The groups are shells around one centre, one inside the other: the same stretched ball of 4 dimensions in 7 sizes.
In the rows, zero is written as 128.
Some rows, each with its group after it:
[184 162 135 145  96 107 141 147 112 103 167 131 123 159 177 123 149]
k964
[178 160 121 142 112 100 132 130 114 111 162 108 122 165 181 126 162]
k855
[170 127 128 162  65  60 115 127 131 114 128 101 103 174 187 139 113]
k964
[158 151 100 164 136  83 123 124 119 119 135 116 131 164 148 134 127]
k594
[147  91 118 189  86  64 126 139 154 105  72 107 125 164 147 159  77]
k594
[185 143 140 145  68  89 131 138 123 105 153 107 108 168 199 130 146]
k594
[129 116  90 200 170  96 145 149 143 104  71 145 166 145  83 154  74]
k855
[150 103 120 188  93  71 130 144 148 103  83 121 129 160 140 154  77]
k544
[177 136 136 159  62  72 123 137 126 108 140 116 106 169 186 134 117]
k201
[173 136 133 159  91  98 140 148 127 100 135 125 125 159 167 135 127]
k544
[185 168 132 142  98 101 135 140 108 108 174 128 119 162 181 120 152]
k544
[144 108 110 186 132  97 145 150 146  99  82 126 149 151 120 153  94]
k753
[176 144 137 163  66  73 125 144 120 107 144 135 110 165 173 131 104]
k176
[159 154  99 159 146  94 129 125 118 117 139 114 136 162 148 133 140]
k964
[189 156 140 141  65  82 124 133 113 111 170 111 102 171 204 124 148]
k544
[167 120 134 169  78  83 135 148 137 100 115 122 121 161 164 143 105]
k201
[162 146 117 170 111  84 131 142 121 109 132 139 130 158 144 134 105]
k201
[169 114 141 171  61  77 133 150 140  99 112 122 115 163 171 144  97]
k753
[144 121 102 182 155 107 148 147 139 101  92 129 156 149 113 149 107]
k176
[167 116 126 160  84  82 129 133 140 106 114  92 116 168 181 145 130]
k753
[157 157  97 165 140  81 121 122 115 122 139 120 131 164 145 132 126]
k176
[147 116 102 179 115  65 118 122 140 117  95 100 126 168 147 150 100]
k201
[142 132 102 191 151  96 144 153 132 103  98 157 156 146  97 145  80]
k176
[172 120 137 167  51  59 118 135 135 109 122 109 102 172 187 141 100]
k855
[126 104  86 199 167  89 139 139 150 107  60 123 161 150  93 160  80]
k594
[157 155 101 167 139  85 125 128 117 118 136 128 134 161 140 133 119]
k964
[161 153 114 171 121  87 132 143 117 110 136 147 134 156 136 132 103]
k753
[179 176 124 148 121 110 141 146 103 107 174 146 132 155 158 118 145]
k753
[152 124 116 183 115  85 137 149 135 103 103 140 138 154 128 145  86]
k201
[153 124 117 179 122  97 144 152 136 100 103 138 144 152 127 145  97]
k544
[154 131 113 181 110  75 128 141 130 109 111 136 131 159 135 142  86]
k964
[162 167 108 165 153 111 145 148 110 107 147 157 150 148 122 127 123]
k176
[128 109  83 192 176  96 140 136 147 108  68 115 162 151  98 158  97]
k855
[145 135  90 173 158  89 129 124 130 116 108 108 144 160 130 144 122]
k594
[167 114 138 174  56  66 126 145 139 103 111 121 111 166 171 144  89]
k855

New rows. What belongs after each?
[183 151 134 144  80  90 129 134 118 109 159 109 111 168 194 127 149]
k201
[166 126 134 174  78  80 134 151 133 101 118 136 122 159 155 140  92]
k964
[127 124  73 189 188  88 131 123 138 118  81 113 159 155  98 152 103]
k176
[180 171 127 150 111 104 139 146 106 107 170 144 128 157 162 120 140]
k594
[150 137 108 181 149 108 149 155 129 100 109 151 156 146 109 141 100]
k855
[167 112 129 165  69  70 123 132 142 107 111  93 110 171 184 146 116]
k544
[186 161 136 146  66  74 118 131 110 114 171 120 101 172 197 122 135]
k855
[134 139  79 185 182  91 132 129 128 117  99 128 158 153 100 145 103]
k855
[139 105  92 182 128  65 117 116 148 119  79  84 130 169 143 157 103]
k753
[177 133 138 156  74  89 135 144 128 102 137 117 115 164 181 135 128]
k201
[160 105 126 176  66  57 118 132 145 109  98 100 110 171 173 151  92]
k964
[198 172 148 135  60  91 129 142 104 107 190 130 102 167 206 115 152]
k753
[155 106 128 185  89  83 139 155 146  97  90 132 132 156 139 151  81]
k855
[191 152 149 146  54  85 130 144 116 104 165 125 104 167 199 124 135]
k594
[154 117 118 182  91  66 124 138 138 109 101 123 123 164 147 147  83]
k594
[145 127  90 174 143  75 120 116 135 120 103  94 134 166 142 147 119]
k753
[172 133 140 167  82  96 144 160 129  95 129 144 127 155 156 136 105]
k176
[179 138 142 159  68  87 135 150 124 101 142 131 115 162 177 132 117]
k544
[163 149 115 163 134 107 144 146 121 104 135 135 142 153 140 133 128]
k544
[162 150 107 163 120  78 121 125 119 119 138 116 124 166 157 133 123]
k594
[153 112 124 188  92  77 135 152 142 100  93 138 132 156 134 149  74]
k855
[136  89 110 200 120  83 142 152 157  97  57 127 148 152 111 162  66]
k176
[138  88 104 192 108  63 124 130 158 109  62  96 131 165 138 163  80]
k544
[184 139 144 150  61  87 132 144 125 102 149 117 108 166 193 131 132]
k544
[125 111  86 202 174  94 143 144 146 105  65 136 166 147  82 157  75]
k753
[165 162 111 159 139 105 140 141 113 109 148 139 140 154 141 128 133]
k544
[137  86 110 199 101  63 127 140 158 105  57 113 133 161 127 163  62]
k753
[161 112 128 173  93  91 141 150 143  98 102 118 130 158 154 147 107]
k753
[156 129 115 178 102  70 124 136 131 111 112 128 125 163 144 142  91]
k594
[167 141 115 159  96  69 116 121 124 119 136 101 113 172 177 136 127]
k594
[186 150 145 150  66  90 134 148 118 102 159 131 111 163 186 126 130]
k544
[142 104 108 193 107  64 124 136 147 109  78 119 131 162 131 155  72]
k594
[141 133  98 187 166 107 148 151 132 103  98 149 162 145  96 145  95]
k855
[117  84  81 211 152  63 124 128 161 113  37 107 151 159  96 170  58]
k855
[163 158 113 166 130  96 136 143 115 109 142 145 138 155 137 130 116]
k544
[128  97  94 205 137  69 130 139 152 109  57 126 148 155 100 162  58]
k753
[188 152 139 141  66  85 126 134 116 109 165 108 104 171 204 125 150]
k544
[137 113  93 186 156  93 138 136 144 108  80 115 153 154 114 154 101]
k544
[150 122 104 178 111  63 116 123 136 118 103 105 123 168 150 147  99]
k594
[137 121  83 180 165  87 129 122 139 116  90  99 148 160 123 151 117]
k855
[175 149 127 156  81  73 120 131 118 114 150 117 109 169 181 130 125]
k544
[162 120 118 167  81  60 114 122 136 116 114  94 109 174 178 145 111]
k594
[163 118 132 173  88  90 141 153 139  97 109 128 129 157 153 144 101]
k964
[189 176 136 139 100 111 141 147 103 105 184 138 122 159 179 116 158]
k855
[141 118 104 190 139  90 140 148 140 104  87 138 150 151 109 150  82]
k201
[174 147 123 149 110 103 138 137 122 106 146 111 126 161 174 131 151]
k855
[195 146 154 142  33  74 122 139 118 106 167 112  91 173 217 125 137]
k855
[158 116 126 179  99  89 141 153 140  98 101 133 134 155 140 146  92]
k594
[150 129 110 183 123  83 133 144 132 107 106 139 139 155 125 143  88]
k201
